The groups are shells around one centre, one inside the other: the same stretched ball of 7 dimensions in 6 sizes.
Known rows, each followed by its group:
[ 1.80 -4.09 -7.26  2.03 -3.47 -4.65  2.96 -0.56 -2.11] => (3)
[ 1.69 -1.32 -3.84  0.02 -0.33 -5.25  2.58 -3.36  1.33] => (0)
[ 2.41 -3.15 -4.27  0.20 -0.62 -3.38  1.90 -0.99  0.72] => (1)
[ 1.62 -0.15 -2.61 -0.03 -3.30 -4.08  3.95 -2.00  2.39] => (1)
[ 0.19 -0.55 -4.45  1.22 -0.69 -0.69 -0.56  0.16 -4.23] => (3)
[ 1.25  1.20 -0.57  0.04 -1.20 -2.49  1.39 -2.36  0.53] => (3)
[ 1.30 -0.40  0.91 -2.13  2.06 -2.38  0.74 -2.94  2.76] => (3)
[ 0.64  1.54  2.35 -1.65 -2.08  1.89  0.53  2.42  2.14] => (0)
[ 0.68  3.75  0.50 -0.19 -1.01  2.52 -1.09  2.12 -0.29] => (0)
[ 0.34  0.52 -1.80 -1.98  2.82 -2.61  0.45 -2.45  1.97] => (5)
[ 0.81  2.72  3.14  0.11 -2.70  1.53 -0.68  2.01 -0.23] => (2)
[-1.84  1.28  0.58 -1.32  2.08  3.26 -3.73  2.79 -3.69] => (4)
[ 1.81 -0.60 -0.22 -0.70 -1.65  1.20  0.44  2.54  1.28] => (2)
[-0.77  2.78 -0.37 -0.62 -1.07 -0.17  0.02  0.48 -0.53] => (0)
[ 1.03  0.55 -2.14 -0.06 -0.08 -3.82  1.42 -2.89  0.62] => (5)
[ 0.06  0.30 -2.00  0.40  0.45 -0.18 -1.19 -0.70 -3.50] => (1)
[ 1.18  2.14  3.50 -2.84  1.30  0.67  0.35 -1.51  3.74] => (3)
[ 2.00  0.59 -2.87  2.14 -4.54 -2.65  2.09  0.19 -0.75] => (4)
[ 1.98 -3.76 -5.67  1.01 -2.59 -2.30  2.22  0.34 -1.35] => (1)
[ 0.44  4.37  1.71 -0.60 -0.12 -0.89 -0.21 -1.15  1.31] => (5)
[ 0.65  1.66 -0.37  1.27 -1.07  1.19 -2.25  2.66 -2.98] => (3)
[ 0.08 -2.57 -0.43 -0.36 -1.82 -1.57  0.75 -0.03 -1.65] => (1)
[ 2.30  1.79  0.12  0.02 -2.70 -2.18  2.37 -1.01  2.93] => (0)
[ 0.77  3.71  5.44 -2.75  1.42 -0.87  0.09 -2.41  4.46] => (1)
[ 1.11  0.76 -3.43  0.81 -0.45 -2.37  0.19  0.06 -0.53] => (5)
[-0.67  2.21  0.93 -0.53  2.21  0.72 -3.23  0.96 -2.22] => (0)
[ 0.09 -0.99 -1.59  0.10 -2.53  0.81  0.42  1.33 -2.62] => (2)
[ 2.31 -1.28  1.71 -1.61 -2.23 -0.32  2.30  0.09  3.49] => (0)
[ 0.13  0.30  3.06 -1.53 -1.34  2.54 -0.70  2.11 -0.20] => (5)
[-0.89  0.55  1.97 -0.98  0.97  3.28 -3.18  2.07 -3.57] => (0)
[ 0.35  0.35 -0.97  0.80 -0.43  1.20 -2.24  2.52 -3.33] => (5)
[-0.31  1.75  1.15 -2.65  1.58  1.37 -0.30 -0.70  1.11] => (1)
[ 1.32 -0.14 -0.47  0.35 -4.31 -2.40  2.93 -0.90  0.70] => (4)
[ 1.01 -0.51 -0.73  0.36 -0.04  0.85 -1.47  0.79 -2.66] => (2)
[-1.05  2.70  0.25 -2.05  0.69  2.83 -1.18  2.06 -0.13] => (4)
[ 0.05 -2.73 -0.88 -0.64  1.00 -1.56 -0.97 -0.01 -1.93] => (4)
[ 0.60  3.12  2.89  0.57 -0.38  2.41 -3.19  2.55 -2.18] => (4)
[ 0.14  2.80  2.31  0.38 -1.11  3.06 -2.46  1.93 -3.08] => (2)
[ 1.83  0.62 -2.74  1.18 -3.05 -2.62  1.93 -0.18  0.35] => (5)
[ 0.71 -1.91 -2.15 -0.51 -3.10 -0.16  2.19  0.66 -0.51] => (4)
[ 2.30 -1.54  0.01  0.87 -3.47  1.33  0.17  2.83 -1.13] => (1)
[ 0.72  1.30  2.15 -0.63 -0.32  0.74 -0.74 -0.56 -0.71] => (2)
[-0.02  1.17  1.30 -2.52  0.46  1.74  0.17  0.11  1.32] => (3)
[-0.63  0.81 -3.22  0.59  1.27 -1.53 -1.55 -0.78 -3.74] => (2)
[-1.58  4.73  1.53 -2.19  3.83  3.02 -3.64  1.07 -0.96] => (1)
[ 0.56  3.13 -0.14 -0.57 -0.29  1.11 -0.38  0.32  0.06] => (2)
[-0.96  2.25  2.76 -3.95  4.23  1.23 -1.55 -0.96  2.30] => (1)
[-0.99  0.32 -1.06 -1.41  1.67  1.75 -1.67  0.46 -2.60] => (3)
[ 0.71  2.40 -0.61 -1.00  1.56 -0.66 -0.39 -1.36  0.84] => (5)
[-1.10 -1.39 -3.13 -1.32  2.33 -3.74  0.14 -2.57 -1.19] => (4)
[ 0.72  4.31  5.36 -1.39 -1.23  4.56 -1.57  2.19  0.81] => (3)
[-0.23 -0.61 -3.41  0.40 -1.01  0.43 -0.97  3.17 -2.73] => (4)
[ 2.18 -1.00  0.15  0.65 -3.47 -1.88  1.69  0.22  0.64] => (5)
[ 0.63 -1.44 -4.84 -0.76  0.80 -5.32  2.18 -2.41  1.59] => (2)
[ 0.00 -2.29 -4.19 -0.01  0.05 -2.39  0.07  0.82 -1.69] => (0)
[ 0.52 -0.99 -0.18 -2.53  2.97 -0.63 -0.46 -0.84  1.65] => (2)
[-0.47  0.87  1.46 -2.22  3.39  1.81 -2.76  0.85 -0.50] => (5)
[-0.94  0.74  1.63 -3.21  2.45  1.79 -1.25  0.60  0.88] => (0)
[ 0.93  3.43  1.34  0.21  0.25 -0.28 -1.21 -1.04 -0.57] => (3)
[-0.15 -3.25 -3.88  1.42 -3.31 -0.06  0.02  2.45 -5.26] => (4)

New rows, each followed by its group:
[-0.12  5.22  7.10 -2.89  2.20  3.79 -2.92  0.86  2.11] => (2)
[-0.72 -0.76 -2.38 -1.67  1.31 -2.58  0.38 -0.28  0.62] => (4)
[ 1.73  0.62 -1.44  0.46 -0.12 -2.05  0.20 -1.28 -0.05] => (2)
[ 1.62 -2.53 -3.60  1.60 -3.45 -2.10  1.22  1.64 -1.80] => (2)
[ 1.63  1.49 -0.43 -1.58 -0.02 -2.84  2.28 -2.19  4.29] => (5)
[ 1.44 -3.20 -2.42  0.66 -1.80 -4.22  1.67 -1.35 -0.78] => (0)
[ 0.42  1.86 -1.07 -1.25  3.12 -3.64 -0.21 -3.19  1.65] => (3)
[ 1.35  2.99  0.48 -0.90  0.44 -1.55  0.68 -2.11  2.34] => (0)
[ 1.95 -0.77 -0.82  0.61 -3.13 -3.67  2.45 -1.20  1.19] => (5)
[ 0.14  0.01 -1.61  0.91  0.43  2.41 -3.30  3.05 -4.83] => (4)
[ 0.22  3.41  1.22 -1.45  1.30 -0.42 -0.35 -1.80  1.20] => (5)
[ 1.51 -0.08  3.09 -0.66 -0.37  1.57 -1.40  1.38 -0.14] => (0)
[-0.37  0.29  1.56 -0.42 -0.27  4.13 -3.18  4.00 -3.59] => (3)
[-0.36  4.70  6.20 -3.46  1.89  3.64 -2.11  1.60  3.18] => (3)
[ 1.92  3.63  3.32 -2.50  1.03  1.28  0.15 -0.11  5.03] => (4)
[ 2.03 -0.15 -0.40 -0.30 -3.68 -0.24  2.39  1.08  1.95] => (2)
[-0.67  1.94  0.72 -0.26  2.51  2.25 -4.24  1.87 -3.69] => (1)
[ 2.45 -1.29 -2.55 -0.85 -1.98 -3.80  3.78 -1.35  4.18] => (0)
[-0.11 -0.71  0.66 -2.55  0.73 -2.70  1.47 -1.91  2.59] => (3)
[-0.59 -0.61  0.90 -2.01  1.29  1.80 -1.61  1.70 -0.91] => (5)
[ 0.53 -2.48 -1.08 -0.04 -3.37 -1.13  1.61  0.96 -1.13] => (0)
[ 0.57 -3.85 -2.33 -1.07 -0.51 -2.30  1.17  0.43  0.14] => (3)
[ 1.18  1.55 -2.48  0.42  0.12 -1.90 -0.23  0.36  0.31] => (3)
[-1.26  0.53 -2.00 -1.05  2.96 -0.90 -2.01 -0.49 -2.34] => (2)
[-1.03 -0.22 -2.41 -0.97  2.26 -0.78 -1.67  0.43 -2.09] => (2)
[-0.51  3.84  3.14 -0.87  1.67  1.13 -3.05  0.94 -0.79] => (3)
[-0.53 -1.15 -0.30 -0.62 -0.61  0.73 -1.18  2.35 -2.20] => (3)
[ 0.08 -3.99 -4.73  0.58 -1.84 -2.87  1.26  0.13 -2.99] => (2)
[ 1.79 -1.66  1.24 -1.24  0.00 -3.31  1.43 -2.36  2.46] => (1)
[ 1.22 -1.73 -1.74 -0.83 -0.68 -6.16  3.18 -3.85  2.62] => (1)
[-0.48 -1.38 -2.99  0.59 -0.59 -1.86 -0.74  1.13 -3.17] => (1)
[ 0.18  4.08  2.36 -2.70  3.32  1.45 -1.78  0.03  2.78] => (2)
[ 0.05  0.93  2.39 -3.39  1.69  2.50 -0.86  2.02  2.83] => (4)
[ 1.85 -2.70  0.65 -1.30 -1.87 -2.79  2.46 -0.59  2.97] => (3)
[ 2.00  1.78  2.99 -1.86 -2.20  0.14  2.07  0.28  4.81] => (0)
[ 2.07 -0.60 -0.07  0.15 -0.50 -0.64 -0.35  0.57  0.15] => (2)
[-0.76  2.37 -2.77  0.13 -0.16 -0.42 -0.65  0.43 -2.14] => (2)
[-1.06  0.37  0.11 -2.51  2.16 -0.76 -0.50 -0.64  0.61] => (2)
[ 0.89 -0.23 -0.71 -0.15 -3.09 -3.34  2.75 -1.44  1.18] => (0)
[ 1.13 -1.52 -0.40  0.99 -2.67  2.97 -1.54  4.09 -3.70] => (4)
[ 1.50  0.52 -1.94  0.19  1.20 -1.55 -0.69 -0.81 -0.37] => (3)
[ 0.14  0.69  0.59  0.46 -1.16  4.84 -3.23  4.77 -4.34] => (4)
[ 0.34  2.60  4.36 -2.65  3.05 -0.03 -1.55 -1.51  2.56] => (2)
[ 1.28 -2.46 -1.41 -0.02 -3.44  1.23  1.06  2.76 -1.09] => (0)
[-0.79  2.54  1.41 -1.51  2.35  1.99 -2.44 -0.33 -1.80] => (0)
[ 0.92  0.28 -0.83 -0.26  0.49 -4.44  1.01 -3.44  0.73] => (3)
[ 0.61  5.96  3.92 -2.58  1.28  0.59 -0.08 -1.14  4.65] => (4)
[-0.03  2.06  0.48  0.30  1.34  1.07 -3.15  1.07 -3.03] => (2)
[ 0.58  0.63  1.36 -2.16  2.37 -3.63  0.39 -2.73  3.26] => (1)
